The same things were measured in two ways. Each way mixes the same 8 hidden numbers, adds some noise and spreads widely along 4 directions of its own, which tell nothing about the thing.
Some things both ways: the first way, then the second way.
[-20  -1  56  14 -36  -3  23  23 -41  -6   4  -4  36]
[ 26  -4 -54  28   8 -17 -25 -10  13 -10  43  28  17  -2  11 -17]

[ 32  15  -8  17  51  14  -6 -59  72 -30 -17  24 -32]
[ 24  40 -36  31   0 -28 -49 -10  22  -9  16   6  15  17  12 -23]

[-16 -14  33 -24   7  34 -22  19  -9  11  10   1  38]
[ -7 -26 -28 -10  19   7  37  24  27 -33  56   6   6   5  33 -38]

[  1  12   5  22 -41  24  26  -8   3 -29  11   8 -17]
[ 17  -3 -50  13 -29 -40   8   4  -7  16  29   7 -33  -5 -23  36]

[  0   3  10 -26  32  11 -34  -4  14 -52  19 -17 -27]
[ 15   2 -29  -8  14 -22 -34 -50  34   0  33  23  19  21  17 -35]

[  2  20 -25  -1   5  40  13 -10  30  20  -2  34 -59]
[ -4  -9   6 -17  11  12  11 -30 -23  32 -49   1   4  -6  -6  23]

[ 36 -18  33  21 -25  -3 -32 -47 -19 -11  19  29  58]
[ 13  62 -14  36 -10 -37   6  55 -15  -3   4  14 -27  26 -10  27]

[ 24   0   5  -4  13  16   3 -26   7 -10 -16   4 -14]
[-16 -25 -31  22  14   3 -31 -29  33  10   4   4  27   1  27 -31]

[-38  -5  18  12 -46   5   7  32 -54 -23  -1  20  16]
[ 59 -32 -70  25 -14 -23  10 -37  10  25  27  20 -11 -11 -16 -24]

[ 52  24 -25 -22  16  72 -12 -24  59  37  28  25 -46]
[ -8 -64 -66 -14   2 -49  19 -27  35  27 -18  -5   6  -5   7 -18]

[ -9   2  38   9 -26  -5  26  60 -32  -3 -43  19  67]
[ 64 -44 -24  47   4   4   1 -24  36  -2  28  10  16 -25 -18  -6]

[ -7   9  -7 -31 -35  23   8  47  -8   5  -7 -14  -3]
[ 32 -33  12  -7   5 -81 -13  -8  46  12   2  31 -22  38   0 -20]

[-19  23  25   5 -15 -12  41   9 -55   6 -30  11 -14]
[ -4  -8  15   8  24   4   5  -9 -30  11 -19  34  10 -18   9 -14]

[ 29 -25  40 -13  13  -9   5   7 -27  27 -28  -8  35]
[  0  20 -42  22 -26 -36 -29 -10  19   2   9 -16   4 -27  -5 -14]

[ -1  -3  20   3  28  15  19   6  25  65   3  18 -17]
[-40  30 -14 -15  12 -63  30  41  25 -41  24  -2  14  10  44 -54]

[  1  -3   6  22 -30  -1 -10 -37  13 -52   4   7   6]
[ -6   9  21  -3  12 -18  13  36   4  -8  26  25 -18  51  13  23]

[-32  -2 -14  61 -72 -82  17 -11 -33 -61  14  -4 -39]
[-36 -47  26  -9  -7  20  24  28 -29   4 -21  -6 -11 -26  -8  30]

[ 13  -7   9 -42  -4  17 -10   3 -13 -13   0 -34 -18]
[-10  -2  12 -22  10 -20 -53 -52  12  27 -22  17   1  33   7   4]

[ 19 -12  18 -18   4  -2 -29 -29 -54 -37 -21   6  30]
[ -4  -1  19  16   0  66   5 -19 -39  26 -33  -1 -11 -23 -18  23]

[-19 -21 -13 -12  -2   7  29  32  25  35 -26 -22 -25]
[-45 -34  26 -28   4  62 -18 -15   1   2 -36 -35  23 -17   4  17]

[-22 -23  24  -8 -11  47 -17  26  -6  15  24   5  35]
[ 20  77   5  21 -13  53 -14  13 -43  -6   1 -10 -12   6 -22  41]

[-14   1  -4  24   5  -4  35   9  26  27 -53  26   3]
[ 18 -40 -17  14  13  39 -11 -11  11  -2 -20 -15  29 -27  -8 -14]

Other things, the second way, with their names:
q_214: [ 32  26  18  -4 -11  52 -31 -30 -21  26 -29  -1 -23  31 -28  28]
q_732: [  4   5 -38   7   1 -55   1   8 -15  -1  -4  10   9 -26   7 -36]
q_325: [  9   5  27  39  23  56 -42   5  17 -16  10  14  27   9   5   4]
q_569: [-44 -28  73 -62   4  29  51  30 -22  -1 -45 -30 -25  13   2  36]
q_670: [-35  74  58 -48  -5 -27  13  45 -42 -13 -14   2 -31  38   4  24]
q_817: [-14 -35   2  -3  17  27  11 -45   4  24 -14   7  12  -9   5   7]
q_413: [ -9 -26  59  21  34  -6 -46  10  37 -16  -9  21  26  13  20 -36]
q_410: [ 12  40   3  -7  -2 -88  13   9  24 -17  49  27 -22  34  17 -32]
q_70: [-12 -45  -2 -16 -12  -8  42  15   2  -7  31   6 -16 -15   3  -3]
q_904: [  9  16 -59   1 -38 -37  25  14 -15  12  27   2 -36   9 -16  22]
q_695: [ 14   1 -63 -37 -12  17  -1 -11 -51  15 -45 -33   9 -19 -45  78]
q_471: [-19 -17  33  35   2  15 -10   9  30   5   5  29 -15  29  24 -28]
q_396: [ -4   7   4 -21 -18 -11  39  31 -29  -1   4  -7 -27  -9 -16  36]
q_24: [ 11  42 -20  24  -1  -2 -31 -56  19  31  -5  13  -4  22  15 -56]
q_507: [ 28 -27 -39  20   7   0 -56 -12  33 -13  38   8  27   6   4 -13]
q_775: [-31  27  15   1 -16  46 -12 -10  -7  12 -14 -18 -12  10   2  16]
q_158: [ 34  -4 -38 -21 -17  59  12 -32 -36  22 -35 -41   4 -32 -40  48]
q_313: [ 22  -8 -41  25  29  17 -30  -5 -14 -12  41  42  28  -3  20 -50]
q_755: [ -7  21  -3  -8 -39 -19  27  30   9  -6   2 -32 -28   7  -8  -6]
q_411: [ -3 -65   7 -15 -22 -12  60  64   7 -15   3 -31 -23 -19 -21  51]
q_671: [ 23  -7 -28  15  -9 -23 -66 -61  16  38 -13  20   1   6  -1 -38]
q_784: [-23   9  28 -13  -3 -11  49  47  -7 -30  16  -7 -17   4  15  -1]
q_508: [-29  -2 -17  -6  -2  61 -55 -33 -24  25 -41 -13  16   2  -1  26]
q_919: [-60  34  53 -18  24  37   8  59 -38 -17 -17  15  -5  41  23  55]
q_650: [-17 -60 -40 -12   7 -36  13 -14  39  -5  24  -2  18 -22  19 -19]
q_225: [ 13  -4 -32 -15 -37 -50  27 -10  -2  11   4 -20 -26 -34 -31  25]
q_99: [-11 -23 -12   3  12  13 -11 -42  69 -10  49  -2  18  23  44 -60]
q_831: [-18  10   4  29   2  60 -54 -22 -25  23 -41  -3  17 -21  -4  -1]
q_581: [-17   1  15 -12  32  29  -3  11   5 -21   4  -2  27  14  21   1]
q_557: [-16  12   6  -9  25  -3 -37 -17  28  -6 -16  -7  24  30  31 -47]
q_434: [-18  30  24 -11 -19 -95 -10  17  18  15 -21   7 -35  33   5 -36]
q_130: [-17  13  42   6   4 -31 -32  -8   1  21 -58   5   0  -4  -6  -3]
q_216: [ -6 -20  10  -2  29  24   6  -5  17 -16  13  13  23   2  23 -20]
q_850: [-16  39  66  -4  -2 -27  -9  22   4 -18   1  10 -15  20   8 -14]
q_952: [-25 -22   0  -2  29  39  -4  -7 -22   2 -15  14  27 -14  17  -3]
q_601: [ 51  15  -1  19 -21  35  19   0 -51   3  -2 -10 -16 -45 -49  45]
q_48: [ 28 -30 -17  -8  18 -13  -1 -28 -17  13  -3  28   6  -5  -3 -15]
q_15: [-30  -2 -10 -48 -10 -29  31  -4  28 -11  40 -14 -13  30  24  -6]
q_166: [ 30 -36 -57  -6 -14 -73  28  -7  30   0  37   0 -11  -5  -2 -30]
q_727: [-25 -26  52 -30  27  38   6 -25   8  15 -38  -5   0  20  13  -9]
q_856: [ -4 -29  51 -21  23  -2  75  26  20 -33  55  16 -13  12  30 -41]
q_75: [ 11  29  28 -12  -9 -65  15   4   7  -5  10  15 -22  17  -3   2]
q_748: [-22  43   7  29   1 -38 -31  14  26  -4 -12  10   2  18  23 -23]
q_539: [-23  78  44  20   4 -10 -76  36 -30 -16 -29  12  11  20   2  30]
q_324: [  7  -4  20 -17 -28  25  19  -7 -40  22 -49 -36 -26 -36 -41  29]
q_76: [ -2  52  27 -15  14  26 -31 -42 -16   4 -11  10   7  23   5  -3]
q_98: [-34  36  32  13 -26  40   1  58 -54 -16 -10 -26 -12 -42 -17  46]
q_745: [ -5 -24  35  -8   9  14  19  15  12 -21  15  -8  -2   9  -3  14]
q_186: [ 25  36  15  40 -14 -55 -52  19  13   3 -33  -6  -1 -15 -28  17]
q_560: [-11  -7 -19 -25  -4  -7  77  30 -21  -8  23  -1 -22  -4  11  -1]
q_181: [ 18   1   6  15 -30   9 -23 -13 -39  38 -59 -17 -17 -34 -51  39]
q_274: [-12 -21   8 -55  -5  25  -9 -12 -33   4  -5  -8  -5   9  -9  42]
q_383: [-18  -2  27 -33  10  35  11 -11  -2  -2   4  -6   1  22   8  22]
q_246: [-15 -32 -53   0 -12 -32  37  14  28  -9  34  -8  -3 -17  20 -22]
q_918: [ 13  -6 -65  28  25 -16 -61 -50   9  27   1  44  29  14  23 -36]
q_144: [ -9  23  64  30 -22  10   3  56 -23  -5 -29 -14 -26 -20 -23  27]
q_638: [ -4 -89 -20  22  -7  -3 -10 -43  59  19   4  -7  19 -33   9 -46]
q_885: [-55  58  53  -3  -9   4  -3  44 -13 -22   8   3 -18  24  17  10]
q_154: [-19  43  27 -10 -30  -3 -12  -8 -15   9 -16 -22 -21  -8 -21  29]
q_830: [-25 -35  -3   8  -9 -12  58  38 -11   0   3   3 -17 -23   2   5]
q_245: [ 11  -6 -44  -9  13 -37  39   0  23 -21  31  -5  14  -6  30 -55]
q_610: [-55 -15  30 -45   0  28  60  21 -12 -14  17 -13 -14   1  19  25]
q_291: [ 18  28 -16 -25 -60   1  48  40 -34  -1   2 -50 -52 -21 -42  33]
q_306: [  2 -13   2  56  15 -22 -57 -20  55   6 -11   9  29  -4  14 -39]
q_299: [-36   6  27 -17 -15  31  55  26 -34 -22   6 -34  -6 -56  -1   2]
q_922: [ -6   3  21   0 -11  39   7  17 -32  -1 -22 -33   8 -36 -22  30]
q_738: [ 33  20 -38  -1  -1  -8 -10  -6 -17  -2  -1   3   7  -3 -10 -15]
q_561: [ 12   6 -53   6 -30 -40 -62 -33  24  21 -11 -15   1  -4 -15 -16]
q_604: [ -2  -1 -22   9  24  -3   4 -29 -17  22  -9  32  12  -7  19 -26]
q_220: [ 33  -8 -17  12 -19 -41  11  16  18 -14  31 -12 -10 -27 -22  14]
q_320: [-33 -29  -5 -15  21 -30  -1  -9  65 -23  49  12  14  35  54 -55]
q_103: [  2  28  25  -5  16  -5 -21  16 -18 -15   2  14  10  14   4   1]
q_112: [ 23  43  17 -19   9 -50  -8  33 -16 -15   5  27 -21  52   5 -14]
q_67: [ 28  37  28  -8  -7 -13  22  65 -22 -55  49  -2  -2  -6 -18  47]
q_753: [-26  30   4  -7   3 -89   8  24  22 -17  24  26 -14  22  32 -47]
q_653: [ 57 -51 -42  13   8  -2 -19 -27  32 -12  40  14  20 -12   2 -42]
q_315: [ 18 -16 -27 -17  11  12 -33 -33  -9  19 -28   6  12  12   0  -3]
q_942: [-32  -3  67 -28  -3  27  40  39 -10 -25   9 -16 -17  -1   6   7]
q_427: [ 30 -72 -45  -4  -3  -1  31 -23  36  -1  24 -20   7 -24  -7 -22]
q_175: [-12 -11  20 -13   2  68  17  12 -46   0 -27 -22   5 -33 -20  39]
q_534: [ 27  59 -40  -3   6 -50  13  19  -5  -7  20  24 -17  50  14 -17]
q_547: [ 36 -25 -25 -15  -2 -33 -38 -22  17   2   9   7   3  12  -9 -10]
q_985: [ -3 -42  30   7  15  77 -27 -63  27  26  -9  10   3  17  15 -29]
q_506: [-11  85  46  38   4  25 -44   8 -66  25 -54  31 -14  10 -12  23]
q_932: [  5 -10  34  17  25 -15 -49   2  49 -30  20  27  21  25  32 -58]
q_496: [ 14 -60 -44   2  30 -15  20  -6  39 -11   9  -1  35 -18  23 -38]
q_812: [-22  -2 -19  10  32 -19 -65 -52  56   0   2  14  40  21  48 -77]
q_624: [ 12  32  14  14   5 -22 -27   0  -6   2  -5  24  -5  20  -3   2]
q_318: [ 11  16  63   4  11  48 -68 -30  10   7 -20   6   6  30  -1 -14]
q_840: [ -7  38  20   6 -36 -29  22  43  11   1 -13 -27 -47  18 -16   0]
q_382: [-31  40  62 -30  22  23  -5  58 -34 -37  -2   9   0  29  22   8]
q_844: [ 39 -34 -53 -13   0 -13 -25 -25   1   0   2   0  15 -22  -9 -32]
q_935: [ 36   3  26  27 -24  23 -23 -17 -26  38 -58  -7 -30  -5 -49  40]
q_414: [ -9  -7  10 -44 -25 -37  17   3 -14  13  -6  -1 -36  12  -4 -21]
q_256: [ -2  47  39  26 -40  51 -33  38 -46  12 -38 -22 -36   4 -51  93]
q_224: [ 25  17   0  17  15 -47 -22  -5  24  -3   7  24   2  24  13 -42]
q_768: [ 11  -3 -20  11   6 -48   6  10  17   4   1  16  -9  15  12 -28]
q_108: [ 39  12  15  21  -3 -10  -6  23 -19  -7  -1  10  -9  -3 -17  -5]
q_113: [-19  15  29 -14  20  54   1  -2   9 -17  12   1  13  33  34 -20]
q_111: [ 25  -4 -17 -19  10 -15 -36 -50  20  12  27  23   4  32   7  -9]
q_100: [-39   2  18 -14  15  40  33  10  -8  -7 -14 -13   9  -3  18  13]
q_766: [-25 -25  -1 -21   6  42  50  29 -34 -13  -9 -22   5 -28  -3  34]
q_648: [ 10   3 -34 -25 -19 -21  31   0 -11  -3  14 -22  -2 -26  -5 -15]
q_386: [ 24 -16 -25  -6   6 -11 -46 -10 -11  -1 -18  -4  22  -9 -27  33]
q_310: [-14  27  21 -13  -4   8 -28 -40  -2  16 -19  -2  -3  11  -6  16]
q_232: [ -3  10 -49  26   9 -11 -38 -50  42  23  -8   7  12  24  22 -49]
q_924: [ 39  19   2   5  -9 -58  22  18  -7  -5  22  25 -26  12  -9  -9]
q_392: [ -8  -8  12   4  23  27 -17  -2  -1  -1  10  26   4  30  18   6]
q_238: [ 30 -22 -62 -48 -21 -15  72 -11  -8   8  32 -17 -25  -5 -16  11]
q_28: [ 30  -1  -1  -1  35 -49  22  29  -2 -26  27  49   7  30  29 -38]
q_2: [ 24  22  15   8   4 -23 -19  18 -11  -9  -4  18  -9  17  -7   7]
q_248: [ 22 -52 -10 -11 -20 -13  95  18  11 -16  33 -34 -18 -56  -9 -29]
q_591: [ 11 -15  -9  11 -12  31  13   1 -34  15 -43 -25   0 -45 -32  36]
q_857: [ 32  58  22  17   7  26 -28   9 -52   6 -44   5  -2   0 -27  33]
q_44: [ -2  17   6  23   3  13 -13   8 -23   8 -10  20  -3   7  -4  27]
q_902: [ 14 -39   0  23  46 -16   5  -6  32  -6  15  37  23  14  29 -39]
q_230: [-12 -41 -42  21  13  42  -2 -58  13  26  15  15  18 -14  24 -41]
q_531: [-19  41  -1 -24 -31  12   5  -3 -38  -6   5 -29  -3 -35 -13   2]
q_125: [-30 -36  14 -25   3  41 -14 -16 -27  17 -47 -19   9 -23 -14  32]
q_388: [  4   3 -50  13  -6   3 -32 -44  12  34  -9   8  -6  20   6  -9]
q_477: [ 11 -64 -39 -35  18  17  17   1 -13  -4 -22 -10  16 -16  -2  -6]
q_630: [ 42 -46 -73   3   6 -21 -16 -39  22  14  21  12  20  -8  -8  -3]
q_556: [ 47 -13 -58  30 -19 -88  -1  30  -9  10 -18  11 -14 -19 -32  -1]
q_153: [-12  37  -8  21 -41 -59   6  21  24 -11  27 -21 -21 -19  -1 -29]
q_89: [-26 -17 -17   0  19 -49  16  21  25 -17  18  10  11  -1  36 -48]
q_170: [ 35  -5 -21  39  -8 -32  28  -9  -9  21   0  21 -22 -25 -10 -52]
q_977: [ 33  32 -33   0 -21  33 -25 -15   5  -5  42 -10 -13  24 -18  33]
q_370: [  7  16  60   3 -13  15   0  23  -4 -23  33   7 -22  11  -8  10]
q_66: [-37  22 -20 -20 -40  -1  34   8 -23  27 -28 -28 -34   0 -13  15]
q_25: [  1   4 -52   5 -42 -24  37   3 -17  23   9 -20 -34 -18 -32  63]
q_379: [ -9  31  31   8  23  41 -26 -16 -19  10 -35   3  18  15   2   9]
q_974: [-22 -13  -1   5  25 -27 -14 -16  25   4  22  38   5  29  35  -8]
q_799: [-38  19  -6   2  37 -12 -47 -35  20  23 -46  17  26  34  38 -40]

Some of these things the first way, each followed by its name:
[-44 -40  53 -11 -23 -41   4  10 -50  20 -24 -35  60] : q_382
[-11  17  -9  16 -48  15  14  22 -17   3  30  13 -20] : q_830
[-22 -42  11  34  -2 -66  -8 -24 -12 -20 -24  11  -4] : q_557
[-18  -1 -12  40 -26 -46 -27 -26  11 -63  41   8 -34] : q_396
[-28 -17  13 -41 -20  48 -22  42 -13  48  41 -13  11] : q_315
[-33 -24 -17 -20 -24  26  28  40   0  58 -39  -1  -8] : q_569
[ -1  -9  20   9  20  38 -12 -42  25  15  -2  43   9] : q_534
[  4  -6  39 -29   2   8 -26  27 -33 -10  20  -8  21] : q_410
[-27 -13   8  42 -34 -50 -24 -14  -6 -33  45  13  -6] : q_766
[ -4 -16 -15  38 -16  18  22 -49  13 -27 -28  35 -38] : q_388
[ 13  -4  10  -2  -7   2  14  22  -5  12 -11   7  -6] : q_225
[ -9 -26  15   5  -7 -24 -20 -16 -13 -40   4  -6  -3] : q_610
[  2 -14  37 -36 -21 -50 -15  41 -64  -6 -21 -45  63] : q_413
[-12   2  -8   5   0  26   4 -14 -28 -45 -15  19 -37] : q_230
[-17  23 -26  47 -10  16  53 -16  39  10 -30  49 -59] : q_768
[-58 -12 -10  30 -49 -11  16  71  -4  -1  16  17 -12] : q_427
[-23  -9  27  18 -11 -27   5   4 -18 -19 -15  12  14] : q_216
[-46  27  10  26 -15 -18   9   0   1 -18  14  22 -23] : q_28
[-32  28 -32  57  -9 -28   0 -20  49 -39  32  38 -65] : q_857
[-42  33 -30  54 -13 -30   3  16  34 -65  27  31 -54] : q_601
[ -1 -16  -7 -18  19  31 -70  11  39   5  57  18   5] : q_158
[-20  -3 -11  36 -66  19  71  50  39  63 -41  19  19] : q_411
[ -5 -27   4 -10  12  31   7   1  29   4 -18  -5 -20] : q_15
[ -7   2  13  38 -13 -47  19  16  12 -32 -25  10   9] : q_220
[-40 -11  32  27 -26 -52  13   5 -26 -23  -7  -7   7] : q_103
[-16 -42  10  25 -84 -12  11  23 -30  -3   5 -14  52] : q_256
[ 24  10   4 -38  73  19 -56 -45  34 -10   5   5  -5] : q_738
[ -3   4 -21  -4  18 -37 -22  -7   7 -50  -5 -12 -36] : q_850
[-12 -21   9 -14  -4   9 -26   8   7 -21  17  -9  -1] : q_383
[-22  -7   6 -17  -4 -44 -28  32 -16 -45  11 -39   6] : q_932
[-64 -21 -30   1 -27 -10  25  23 -22   0 -30 -11 -54] : q_414
[-49 -28  20  14 -41 -21  21  54 -46  19  22 -10 -23] : q_812
[ -9 -20   7  43 -17 -38 -13 -24  -5 -32  15  27 -14] : q_100
[ 10 -40  39 -16   8  30 -30 -14  11 -34 -10 -10  58] : q_977
[-22 -34 -46  44 -34   3  11  11  21  12 -16  39 -21] : q_840
[ 38 -32  28 -36   5  14 -45 -33 -40  30  24   1  22] : q_799
[-53   3 -17  25 -21 -19   2   7  30  16  25  15 -38] : q_477
[-38   7   9  -9  15   1   9  38 -16 -14 -50  14   9] : q_856
[-39  -8 -41   0  -4  70  25  17  48  12 -40  24 -29] : q_214
[ 10 -24  23 -30  26   4 -11 -29 -10  17 -27 -14  11] : q_670
[ -1   3  17  13  -5 -16   6  -7 -11  11   8  12 -13] : q_89
[ 20   9  22 -15 -27  10 -20  -9 -21 -45  43 -20 -12] : q_974
[-22 -29  21   7 -47 -47   8  12 -46   2   0 -22   8] : q_125
[-39 -27 -25  -9  -9  10   5  14 -26 -46 -62   1 -14] : q_985
[-11 -13   2 -55 -22   7 -53  36 -63 -32  54 -42  -9] : q_671
[ 11  -6  47 -26  -4 -20 -37 -18 -59 -20  24 -20  32] : q_952
[  0  -9  -2   8   7   9  42  35  -6  30 -39   7 -17] : q_153
[-28 -20  13  -6 -25  12  30  45 -21  16 -12 -11 -17] : q_310
[-14 -16  -4  19  -9 -19  23  17  -2 -13 -18   1 -32] : q_154
[-15 -36  14   2   1  22  12  -3 -56   3 -50  30   3] : q_24
[-34 -16   1 -13 -15  -5  -9   5  10 -26  15 -33 -27] : q_274
[-42  21   2  38 -41  -4  71  39  43  32   2  -2 -41] : q_386
[-20  -9  25  27 -44 -28  20 -21 -83 -14 -13  15   7] : q_506
[-34 -35  35   0  13 -23  30  22 -42  25 -42 -13  -1] : q_531
[-17 -17  24  42 -21 -40  40 -11 -24 -14 -58  26   9] : q_166
[-18 -34  -8   2 -19 -29 -28  -4 -24 -28  -9   8  -3] : q_727
[-17  -7   7  34  -5 -37  26 -24   3 -14 -46  14   0] : q_175
[ 37 -16  56 -28   4 -30 -10 -25 -32  12  -6 -44  52] : q_539
[ -9 -46 -12  27  12 -42 -40 -35  12 -36 -17  24  11] : q_291
[-15  -2  20  22 -49  -2  14   6 -26 -10  16   8   9] : q_44
[ -2  -1  40   4 -19  12  18 -31 -49 -12  -9   6   1] : q_918
[ 14 -14   3  -7 -34 -46 -42  19 -48 -23  26 -18  38] : q_144
[ -7 -28  24  -8 -49 -24  16  34 -76  25 -29  -8  43] : q_181
[ 38   2  20   7  -8 -25  32  18   3  38 -43   4  33] : q_186
[ -2 -27   4  17 -43 -18  33  -3 -47   1 -84  23  40] : q_935
[-74   7   2  20 -29  -7  33  69   1  -9  -8   4 -12] : q_653
